There are 9 hidden switches. A switch that is on adds its own fixed numbers to the row, and there is some noise. The rows also spread widely along 12 directions, which tell nothing about the answers.
Known rows, each followed by its switches (1 for on, 0 for off):
[ 13.6  18.1   0.0 -15.8  -0.1  -5.1 -10.6 -10.0  -1.8  10.8   7.7  19.2
  -5.7 -29.1   1.5  -4.0  -2.5  -4.0 -13.9  10.8 -21.2   2.0 -13.7  -9.2
 -12.1  -7.2   5.9 -17.7  11.4 -19.5  13.5 -30.8  -5.2  10.5 -37.9 -15.1
  -0.2  -4.1]
1 1 0 0 0 0 1 1 1
[ 10.8   7.1  -9.1  -5.6  -7.5  -2.0  -5.4 -16.2   7.0  -8.2   7.4  20.0
  -2.0 -16.3   8.1   2.5  11.1  13.9 -16.6   5.3 -26.5  -2.9 -15.1  -8.2
  -6.5   7.1   2.1  -8.5   1.0   1.3   3.0 -16.6   0.8   9.0  -9.0  -6.2
  16.0  -0.6]
0 1 1 0 1 1 0 0 0
[ 21.6  14.2 -19.0 -13.2 -10.3   1.3   2.2 -19.0  19.1 -27.0 -11.5  18.3
 -14.5  -4.6  17.1  -1.1   7.6  22.9  12.1   4.2 -34.9 -13.7   9.9  14.8
  13.3  -6.4   8.2 -13.6   0.5  -3.2 -14.9  -8.2   3.3  12.5  -6.2  -5.2
   8.5 -16.5]
1 0 0 0 1 1 0 0 0
[ 41.2   9.3 -19.2   9.2  -4.2 -19.9 -15.6 -14.1  11.1   0.0 -21.6  -4.5
 -15.2 -14.6   2.4 -26.7 -48.5 -27.1  10.7   4.1 -24.9  13.6  -3.7  13.6
 -10.3 -13.6   2.8 -14.4  10.9  -0.6 -20.3 -37.3 -34.3   7.4 -39.3  -5.1
 -18.2  14.1]
1 0 0 0 1 0 0 0 0
[ -1.3  14.0 -22.5   8.9  -9.4  -9.9  -4.8  -3.5  16.7   1.7   4.8  31.7
 -11.4 -40.6   7.0  24.6  -3.1  20.2 -22.7  -1.4 -33.1   9.7 -18.5  17.1
  -3.8  -1.0  13.1  -4.8  15.2  28.1   7.9 -22.7  13.3   7.7  -4.6 -14.6
  -8.1  12.4]
0 1 1 0 1 1 1 0 1
[ 18.4   5.3 -15.0  11.0  -2.7 -16.1  11.8 -19.5   5.3  14.7 -12.5  16.5
 -13.0 -11.3  -7.1  -3.6 -16.8   2.1  -9.3  18.0 -21.2  15.4   1.2 -11.0
  -8.8 -24.5 -13.7 -14.6  27.6   4.0  16.8  -8.6  -8.1  26.2 -23.8 -20.5
  -2.3  13.0]
1 0 0 1 0 1 0 1 1
[ 19.6  -0.8   0.5 -22.7 -39.4 -29.0  19.3 -24.5   8.9  13.0  18.0  -5.3
  -0.6 -18.8  11.5 -15.0  -3.6  13.0  16.3 -56.8 -42.8  -7.1   0.0 -10.8
   8.7 -23.0  -7.4 -38.3  28.7 -15.9  21.5   9.3 -29.3 -12.2 -17.5 -23.5
  -8.1   6.6]
1 0 0 1 0 0 0 0 1
[ 19.2  20.2 -34.1  11.9   5.5 -12.3 -14.3   4.5  25.5  -3.8  -6.4  31.6
  -0.7 -11.6  15.7  12.8 -13.3  -2.7   6.1  37.7  -7.5  -3.6   4.2  39.6
  -7.9   7.1  31.2 -15.3  16.6 -39.5  -8.8 -43.8  26.3   2.4 -35.5  15.3
 -16.4 -21.5]
1 0 1 1 0 0 1 0 0
[-14.4  17.5   6.3 -12.8 -11.5 -27.3 -24.1  -1.8 -16.3  10.8  -0.6   2.4
  22.3 -22.9 -12.7 -18.9   1.1 -35.2  17.3 -18.5 -10.3   4.3 -10.3  22.5
 -19.9  -5.7  21.0  -6.0  16.5 -26.6 -11.8 -28.0  10.6   4.1 -60.8 -23.7
 -18.8  -4.5]
1 1 1 0 1 1 0 0 1
[ 13.5  20.2 -17.0   4.4   7.1 -27.3   1.8  -8.4   6.3  11.8  21.4  15.4
  25.5 -10.0  -2.3 -25.6  23.6  -1.6   5.8   1.8 -10.6 -16.6  -5.3  -5.4
   7.0  -0.2   4.6  -6.6  26.5 -39.8  11.0 -13.0  37.1   8.5 -30.8  -9.8
  13.7 -33.6]
1 1 1 1 1 1 1 0 1
[-25.1 -13.8  15.1 -33.6 -16.6 -35.1  -5.9  -2.9 -13.2  -0.5  10.4   4.8
  14.0  12.0   7.6   0.8  23.4 -17.5  14.1 -11.0  -5.9  -0.2   2.9  13.9
 -30.9  13.7  13.2 -17.1   8.4 -31.4   4.3  -5.6 -18.3   2.7 -41.8 -16.6
   3.9  -0.1]
1 0 0 0 1 0 1 0 0
[  7.2  13.4 -24.8  38.8  -0.8 -24.0  31.7 -33.5 -17.4  23.4  -3.7  22.6
  -2.0 -14.9  -0.5  20.1 -11.1   1.7   7.5  27.2   2.4 -11.1   0.7  17.2
 -25.5   0.0   7.4 -11.7  33.6 -27.8  18.3   6.5  -3.1  21.6 -29.3 -15.5
 -23.4   6.5]
1 0 0 1 1 1 1 1 1
[ -1.9  -9.9 -16.2  12.0   7.6 -16.5  -9.4   3.9  10.5  15.4  10.1  14.1
 -10.1  -8.5  13.1  -7.4 -30.3  -1.2   5.1  16.7 -12.1  16.0 -22.9  20.4
 -41.0  20.6  28.7   6.6  27.3 -15.9 -14.3 -30.2  -5.1   7.0 -60.8 -17.8
  -2.3  13.1]
1 1 0 0 1 0 0 1 1
[  0.7  11.8 -15.2   7.6 -18.0 -45.4   8.6 -10.8  -2.4  14.2 -10.4   2.9
  18.8   1.4 -15.0   4.2  -1.9 -21.9   9.0  -2.6   6.1  -7.9  20.9  19.0
  -7.7 -11.3  -2.4 -20.6  24.8 -22.4  16.1  -2.8  -3.5  11.2 -19.1  -8.9
 -17.9   2.1]
1 0 0 1 0 1 0 0 0
[-16.8  -0.8 -18.9   0.8   1.4 -41.7  -2.3  10.3  17.0  18.6   3.6   5.6
  13.2 -10.5 -16.0   4.2   0.1  -5.4 -24.7   0.6  -6.3  20.6 -14.6  -3.1
   1.9  -2.9  -3.1   4.1  17.0  42.1  14.2 -17.1  11.7  22.9  -1.3 -20.3
  11.0  19.0]
1 0 1 1 0 1 0 1 0
[  3.4  17.7 -13.0 -35.7 -20.7  13.7 -10.2  -5.5  22.3 -31.3 -27.7  22.1
 -12.7 -31.2  -4.7  12.1   9.5  27.4 -24.9  -9.4 -45.9   1.1  22.5 -10.7
  30.3 -24.9   2.6  -6.3 -11.5  33.3 -16.2 -15.3  11.7  14.7   1.8 -12.3
  18.3  -7.8]
1 0 0 0 0 0 0 0 1
[-21.3 -13.3  -1.1 -18.1 -54.3 -26.0  14.6 -15.0  -1.5   5.8  -6.4   4.8
  16.0 -10.2 -12.1  29.3  10.8   5.6  -6.4 -31.4 -21.0 -10.9  19.3  -1.3
   4.5 -20.6  10.4 -26.7  13.5  -6.2  11.9  17.8 -17.5 -12.1 -10.3 -24.2
  -0.8   9.9]
0 0 0 0 0 1 1 1 0
[ -8.4  -9.0 -44.0   5.8 -40.8  -3.5   1.7   1.5  19.2 -31.1 -41.2  16.1
  14.1  -8.7 -15.3  35.4 -19.9   9.7 -25.2   5.3 -12.7  -8.0  44.3   9.0
   6.1  -2.6  27.3  -1.5 -10.3  -9.9 -38.5 -16.6   7.7 -13.2 -24.1   2.5
  14.3   8.0]
0 0 0 1 0 0 0 0 1
[  3.9  36.3 -37.2  29.4  -9.2 -34.3   6.6 -11.8   7.9   2.3 -18.5  12.2
   6.1 -26.2 -12.1  17.1  -8.3  -9.5   3.9  -1.1  -1.8 -12.4  19.2  41.5
   9.2 -10.5   6.4 -10.5  21.6  10.2   3.7  -1.6  11.9  20.7  -1.2  -7.5
 -37.6   3.1]
1 0 1 0 0 1 0 0 1
[ 13.9  28.9 -45.8  44.8  19.4 -12.8   8.5 -14.4   6.4   6.9  -2.4  26.3
 -12.8 -24.9   4.2  12.0 -17.6  10.2  -5.2  35.3  -7.1  -7.8  -1.4  28.3
  -6.2  11.0  11.4  16.2  20.8  16.9  -1.7 -13.4  20.1  31.1  -5.6  -3.8
 -16.3   2.5]
1 0 0 0 1 1 1 0 1
[-12.3  17.4  12.5 -22.5 -30.7 -11.8  -2.3 -11.5   2.0  29.6   1.1  26.2
   0.8 -43.0 -16.3  13.0  11.3   5.7  -6.9 -11.8 -25.7   8.1   1.6  -7.6
   4.9 -47.5  -2.7 -31.2  41.7  -6.2  33.1  -9.3  17.2   9.3 -26.6 -23.0
 -22.6  -3.4]
1 0 1 1 0 1 0 0 1
[  8.0  22.0 -29.5   5.2 -17.0 -22.2  -1.7   1.1  25.7  17.9  -8.8   3.4
   9.2 -29.4 -25.3  -1.3  -7.9   3.0 -10.0  -7.6 -10.0 -12.0  20.9  -3.0
  32.0 -28.6   1.4  -1.0  28.0  19.8   5.9  -6.1  18.5  10.2   6.8   0.3
  -7.5 -12.1]
1 0 0 0 0 0 0 0 0
[-13.6   5.3   7.7 -17.3 -15.4  -4.5  -4.0 -13.1  -6.2  17.2   0.8  14.4
   3.6 -14.2  -4.8   4.0  13.5   4.7   7.5   4.5 -14.8   1.3  -5.8  -1.7
 -12.6 -13.9  13.8 -13.4  22.2 -15.5   7.7  -1.9  10.8  15.7 -34.1 -22.4
  -4.4 -11.5]
1 0 1 0 0 1 0 1 0
[ 18.2  19.0 -31.2  25.5  -8.3  -9.6  -2.9  -5.5  13.5  19.0  -3.2  10.2
   0.0 -31.4 -12.3  -3.1 -30.2  -1.6 -15.9   8.1 -14.8   2.4  -8.6  -5.0
  -1.9  -9.2   7.9   4.3  19.4   4.7  -5.2 -24.3   6.7   6.2 -18.5  -7.2
  -6.4   9.6]
0 0 0 0 0 1 0 1 1
[ 10.1  36.9 -18.2  26.6  11.0 -28.7  -7.7 -16.5  -7.7   0.7  -9.7  13.8
   6.9 -16.1  -2.9   2.3  -2.5 -21.5   4.5  11.6  -4.6  -1.8  -5.7  34.2
 -19.0   3.2  -0.8 -10.2  13.1  -3.7   6.6 -18.6   4.8  29.3 -17.0  -5.0
 -29.1   5.2]
0 1 1 0 1 1 0 0 1
[ 24.1  17.4 -33.2  38.6   1.7 -14.8  12.5 -35.4  -7.5  -4.7 -43.7   2.7
 -21.4   1.4   1.0   9.7 -29.8   0.0  13.3  24.8 -23.5  17.1  17.1  30.7
  -4.8 -14.2 -13.5  -6.7  20.7  39.4  -1.3   7.2  -8.7  45.9   5.6 -11.1
 -33.0  18.0]
0 0 1 1 0 1 0 0 0
[ -0.3  22.6  -4.6   2.3   5.7 -33.9   2.6  -9.5   4.4  21.9   9.6   7.6
   1.8 -10.3  -2.1   1.9   8.4  -4.6   2.4   6.1   0.3  -3.8  -3.9   7.1
  -9.5  -3.5  -6.3 -14.7  28.0  -2.9  28.4  -4.0  -2.6  26.1  -5.8  -8.1
 -13.7  -2.1]
1 0 0 0 0 0 0 1 0
[-16.8  -4.2  11.4 -64.5 -46.4  -4.1 -11.4  -6.0   3.2 -18.9  -9.3   5.5
  14.3 -18.4  -8.9   9.8  20.0   7.0 -16.7 -40.1 -36.9  -0.9  13.7 -22.7
  15.9 -18.2   5.3 -25.6 -16.4   1.6  -7.0 -16.2  -9.5 -12.6 -20.3 -22.0
  29.0  -0.9]
1 1 0 1 0 0 0 0 0

New rows. What belongs after each?
[ -4.4  14.9 -20.2   3.5 -10.0 -10.3  -6.1   0.4  11.5  15.2  -5.9  21.4
   4.0 -28.0  -7.2   2.2  -5.7   6.2   2.2   5.2 -16.1   4.8   2.3  13.4
   0.1 -13.9  17.6  -0.5  30.1  -4.9  -3.8 -20.2  37.0  10.4 -33.9 -12.8
 -13.4 -10.8]
1 0 1 1 0 1 0 0 1
[ 22.9   7.5 -34.7   5.8 -24.2  16.4 -14.5 -15.6   3.9 -23.6 -34.2   6.7
  -8.9 -29.3   3.4   9.6 -33.2   6.6 -10.2   3.6 -40.9   2.2   7.3   5.4
  10.9  -4.4  23.5   2.7 -20.1  16.4 -43.5 -24.4  -8.2  -1.5 -15.8  -3.9
  -1.0   3.3]
0 0 1 0 0 0 1 0 0
[-31.7 -27.5 -19.4   6.5 -20.0  -7.2   4.6  -5.4 -11.0   3.0 -12.2   6.1
  10.5   1.1 -12.8  11.6  -4.9   7.3  -9.4   8.4 -18.8  10.0  10.2  -4.3
 -20.8  13.7  28.3  19.8  11.7   7.4 -25.1  11.2  11.4   9.4 -42.9 -34.6
  19.7   9.5]
0 1 1 0 0 1 1 1 1
[ -8.4  -3.7 -19.6   6.5  -5.4 -42.3   5.0  -2.4  10.6 -15.6  15.1  10.4
  16.7   9.1   6.6  11.3  23.1  -3.6 -27.0   3.6  -0.9  -4.4  -9.4   3.5
 -19.0  30.0  -1.8  -3.9  -6.8   9.6  10.0  -9.5  -9.8  10.2   4.2  -1.4
  23.3  18.0]
0 0 1 0 1 1 0 0 0
[ 19.0  34.0   3.8 -17.3   2.1 -22.2   4.8 -20.2   7.0   1.8  17.3  22.7
 -22.4 -16.1  32.6   0.5  18.0  15.0  19.6 -12.1 -35.5  -2.1  -9.0  25.4
  -5.5  -5.6  -9.6 -36.0  26.0  -7.8  35.5  -8.3 -10.2  23.6  -3.1 -12.5
 -26.2  -9.3]
1 0 0 0 0 0 1 0 1
[ 26.3  19.3 -37.1  50.2   7.3 -32.1  11.8 -14.0   9.8  22.3  -6.2  15.4
  -7.1  -6.8   4.7  -0.2 -24.5  -1.0  16.8  22.4 -11.4   6.2   5.3  32.7
 -10.0  -7.8   1.5  -8.5  48.3  -6.4  15.3  -4.3  16.1  22.6 -16.2  -3.9
 -34.8   0.1]
0 0 1 1 0 1 1 0 1
[ 25.5  26.6 -12.1 -15.1  -7.4 -13.2 -18.5  -4.1  16.9 -11.0 -19.2   6.1
   6.3  -6.8  -4.3 -20.7  -1.3  -3.4   3.7  -5.7 -29.7   3.8  18.8   0.2
  16.9 -23.6  -6.9 -16.8  10.1 -11.9  -6.0 -28.1  15.2  14.1 -20.3  -2.4
   3.1 -16.5]
0 1 0 1 0 0 0 0 1
[  5.7  10.5 -16.5  -5.2   3.6   8.9 -21.6 -11.1  -2.8 -20.5 -35.9  14.3
  -5.8 -19.8 -11.9  -1.0 -14.3  -6.7 -18.0  28.2 -21.9  13.7   6.6  -0.3
  -1.1  -6.2   8.5   6.6 -12.1  22.2 -28.3 -29.1   2.5  26.8 -27.8 -10.7
  10.6   0.4]
1 1 1 0 1 0 0 0 0
[ 19.2   8.2  -5.1  20.5 -20.2 -30.7  22.0 -38.2 -14.8  19.8  10.5  10.5
 -11.9 -17.6  17.8   1.3 -20.5  -9.4  30.2 -12.1 -14.3 -11.2 -11.0  29.4
 -39.3  -3.7   5.7 -32.2  36.7 -43.6  17.9   3.7 -42.9   1.9 -42.1 -18.4
 -43.9  17.1]
1 0 0 0 1 1 0 0 1
[ -7.3  17.8  -4.7 -20.1 -23.4  11.3 -19.4  -6.3  -1.1  15.0  -6.7  14.3
   3.4 -36.2  -7.0 -11.1  -0.6   8.8  24.9 -12.9 -40.7  -1.0   7.4  16.0
  10.3 -27.1  35.9  -0.7  31.2 -19.9 -19.7  -9.3  41.2   0.2 -52.2 -26.9
 -18.7 -33.7]
1 1 1 0 0 1 1 0 1
[ 21.4  22.1 -26.6  -2.5  15.3   0.9  -7.8  -7.5   4.5  -5.8  -5.4  12.8
  -5.6 -15.9   5.2 -18.5  -4.8   9.1  -2.8  10.4 -32.7   5.1  -0.3  -4.0
   9.7   3.9   0.4  11.0   0.7  14.4 -11.5 -25.2  21.5  26.2 -16.5 -10.5
  16.4 -10.5]
1 1 0 1 0 0 1 0 1
[  2.6  22.8   0.9 -25.9  -3.7   3.9 -10.4 -15.0  -5.1  -6.0 -14.5   8.6
   9.5  -2.9  -6.8  -4.5  23.3   8.0  -3.1   8.8 -22.4   2.0   5.3 -20.1
   9.0  -9.8 -11.3  -3.8  -3.5   2.1  -0.9 -10.6  17.7  30.2  -4.5  -5.5
  19.0 -18.3]
0 0 0 1 0 0 0 1 0
[ 32.9   8.0 -37.5  41.3   2.9 -14.8  12.8 -24.9   8.6   2.3 -25.1  22.1
 -35.6 -17.6   7.3   7.0 -45.8   4.6   2.8  26.4 -26.8  13.5   6.8  28.5
 -12.3 -16.0   3.7  -5.5  30.8  22.2  -2.1  -9.8 -18.9  24.2 -19.5 -15.5
 -28.9  21.0]
1 0 0 0 1 1 1 0 1
[ 18.2  21.7 -29.5  22.0   0.7  -2.4   7.5 -16.5  12.1  13.0  -3.1  16.2
 -10.0 -17.7   0.1  -4.3 -13.5  19.7  15.5  16.2 -15.6 -13.6  17.0  13.6
   1.3  -7.0  14.2  -0.5  39.8 -18.3  -0.6   3.9  22.7  17.9 -23.4  -4.9
 -16.0 -20.5]
1 1 0 0 0 0 0 0 1
[  8.0  16.2   4.9 -16.1   7.7  19.7  -7.8 -28.6  -3.6 -13.4 -15.2  23.0
 -34.1  -4.5  29.8   0.7   7.2  23.1  30.9  24.3 -43.3  13.2 -18.9  29.7
 -18.5  -3.5  13.5 -12.1  12.2  -0.2 -15.1  -9.7   7.4  37.9 -32.4 -21.6
 -12.5 -13.7]
1 0 1 0 1 1 0 1 0
[ -8.3   5.1 -17.2  15.4 -18.8   1.3 -15.2  -8.1 -17.5  13.5 -14.1  15.4
  12.7 -30.5 -19.4  21.6 -22.1 -15.8 -13.0  23.7  -2.9  -2.6   6.5   4.4
 -21.2  -0.1  28.8   1.7   9.9 -22.4 -11.8 -20.5   6.0  -1.0 -42.4  -3.8
 -18.2  -1.4]
0 1 1 0 0 0 1 0 0
[  5.3  -1.5   0.7  -3.4   7.6 -20.3  -5.2  -8.4  -3.0  26.8  11.1  15.2
  -5.1 -11.2  -8.1 -18.1   1.5  -7.6  -4.0  21.2 -13.9  13.3  -9.2 -14.3
 -15.8 -14.3  -7.2  -1.4  32.4   5.1  21.2 -14.2   0.1  26.4 -29.4 -16.3
   5.1  -1.2]
1 0 0 0 1 1 1 0 0
[ -2.2 -15.5 -20.4   6.2 -24.4   9.5  11.7 -29.3 -17.8  -9.3 -16.1  11.2
   9.5  -3.0  -7.7  17.2   0.1  14.4 -15.0  19.7 -12.4  -9.8  16.6 -25.8
 -14.9   9.9  11.1   0.4  -0.8 -22.5 -14.6   9.6  -3.5   6.5 -27.6  -8.5
  23.6  -2.1]
0 1 1 1 0 0 0 0 0
[ -7.0   2.1 -16.9  13.5 -19.2  -4.8  10.7 -20.8  -8.4  18.7   5.6   9.4
  10.0 -17.0  -0.9   5.9  -2.2  17.3   4.5  -6.5 -20.8  -2.4 -10.1  -6.0
 -11.4   3.8  15.0   0.1  22.3 -14.0  -3.7   6.0  15.8   9.1 -30.7 -23.0
   1.2   1.3]
0 1 1 1 0 1 0 1 1
[ 31.4  19.6  -9.3 -17.5 -12.9  -8.8  -5.1 -20.8   5.6  -0.1  -6.3  13.7
  -4.9 -27.7  -8.7  -7.9  -0.1  -2.0 -20.1  -2.8 -31.9  -3.5   4.1 -24.0
  23.3 -30.3 -16.0 -21.7   1.5  11.9  15.0 -18.5 -12.4  11.7   0.5  -8.3
   9.0  -1.6]
1 0 0 0 0 1 1 0 0
[-17.1 -10.4  13.4 -22.8 -16.6   3.1  -7.5  -8.1  -5.3  15.0   4.0  24.2
 -15.3  -7.2   6.2  14.0   7.7  15.6  -3.5  12.3 -28.3  22.2  -8.3  -9.3
 -28.0  -7.8   1.0 -10.0  22.8   3.0  16.1 -15.0   1.2  18.8 -30.2 -16.3
   1.9   7.7]
0 0 0 1 0 1 0 0 0
[  8.5   0.6 -32.7  11.5 -18.5  -9.3  -6.0   1.5  22.0  -2.4 -30.4   8.9
   7.4 -10.3 -18.9   1.6 -17.1   1.7  -8.3  12.6 -21.4   5.2  29.0   2.7
  15.5 -24.9  19.9  -0.8  20.8  -3.1 -23.3  -9.4  21.4   3.4 -29.0  -9.0
   2.7 -14.1]
0 0 1 0 0 0 1 1 1
[ 52.8  24.6 -10.9  10.9  20.5  15.6 -19.6 -22.7   4.6   7.3 -12.6  14.0
 -28.4  -5.6   3.5 -36.9 -22.4  -2.1   6.6  48.1 -31.0  16.2  -6.1 -17.5
  -7.4 -18.8 -15.6  -1.5  19.5  -4.1  -0.9 -32.5   3.8  38.3 -25.2   4.6
  -1.1 -14.5]
0 0 0 0 0 1 0 0 0
[ -3.4  13.3  -0.3  -2.4 -11.7 -17.9   1.4 -27.4 -18.3 -15.1 -30.4   6.2
   7.6  16.1 -10.4  11.7  21.4 -11.8   6.0  20.5  -4.2  -4.7  35.4   9.6
 -11.1 -11.5 -12.5 -20.7   8.9 -14.1  10.1  16.6  -6.3  34.2 -10.2  -4.9
 -12.4  -8.8]
0 0 1 0 0 0 0 0 0
[-16.8  35.4 -24.5  27.4  -7.8 -14.5   6.7 -19.0 -24.7  27.5   8.3  20.2
  29.2 -38.3 -16.7  20.8   3.4  -9.9  -0.1  15.5  16.4 -26.6  -4.6  14.3
 -18.8  10.4  21.4   1.3  18.2 -40.8   6.5 -10.5  30.7  13.0 -34.3  -4.5
 -26.7  -8.1]
1 0 1 1 0 1 0 0 1
[ -1.4  38.4 -21.3  -4.7  -7.5   7.3  -2.1 -14.7   2.0  -7.7  -9.0  26.2
   2.3 -35.2   6.3  22.4  10.1  19.7   2.4   1.3 -24.2 -10.5 -11.7  20.4
   5.4   2.0  22.1  -6.8  -2.7  -8.3 -13.3 -20.3  33.2  14.5 -16.2 -12.2
 -10.1 -13.3]
1 0 1 1 0 1 0 1 1
[ 18.0  33.5 -22.1  28.0  -3.2 -24.0   5.2 -24.3   0.5  -0.3 -24.7  22.4
 -18.5 -29.9   7.8  26.5 -16.2   0.3   3.0   5.5 -28.4  12.3  -1.0  42.3
  -2.4 -19.8  -4.7 -23.2  22.7  28.0  16.6 -16.0  -2.1  28.6   5.9 -11.8
 -44.4  19.4]
0 0 1 1 1 1 1 0 1
[ 16.4  -1.9 -11.7  -2.7  -7.1 -21.5  -9.5  -3.1  13.8   1.5  -7.3  -0.5
  -0.1   7.9  -3.7 -20.7  -9.6  -8.0  -3.1   7.3 -17.8   9.2  11.3  -9.4
  -2.6  -7.5  -6.7  -5.9  16.8   0.1  -2.0 -12.5 -10.7  14.2 -17.7  -0.9
   8.2  -0.6]
0 0 0 0 0 0 0 0 0
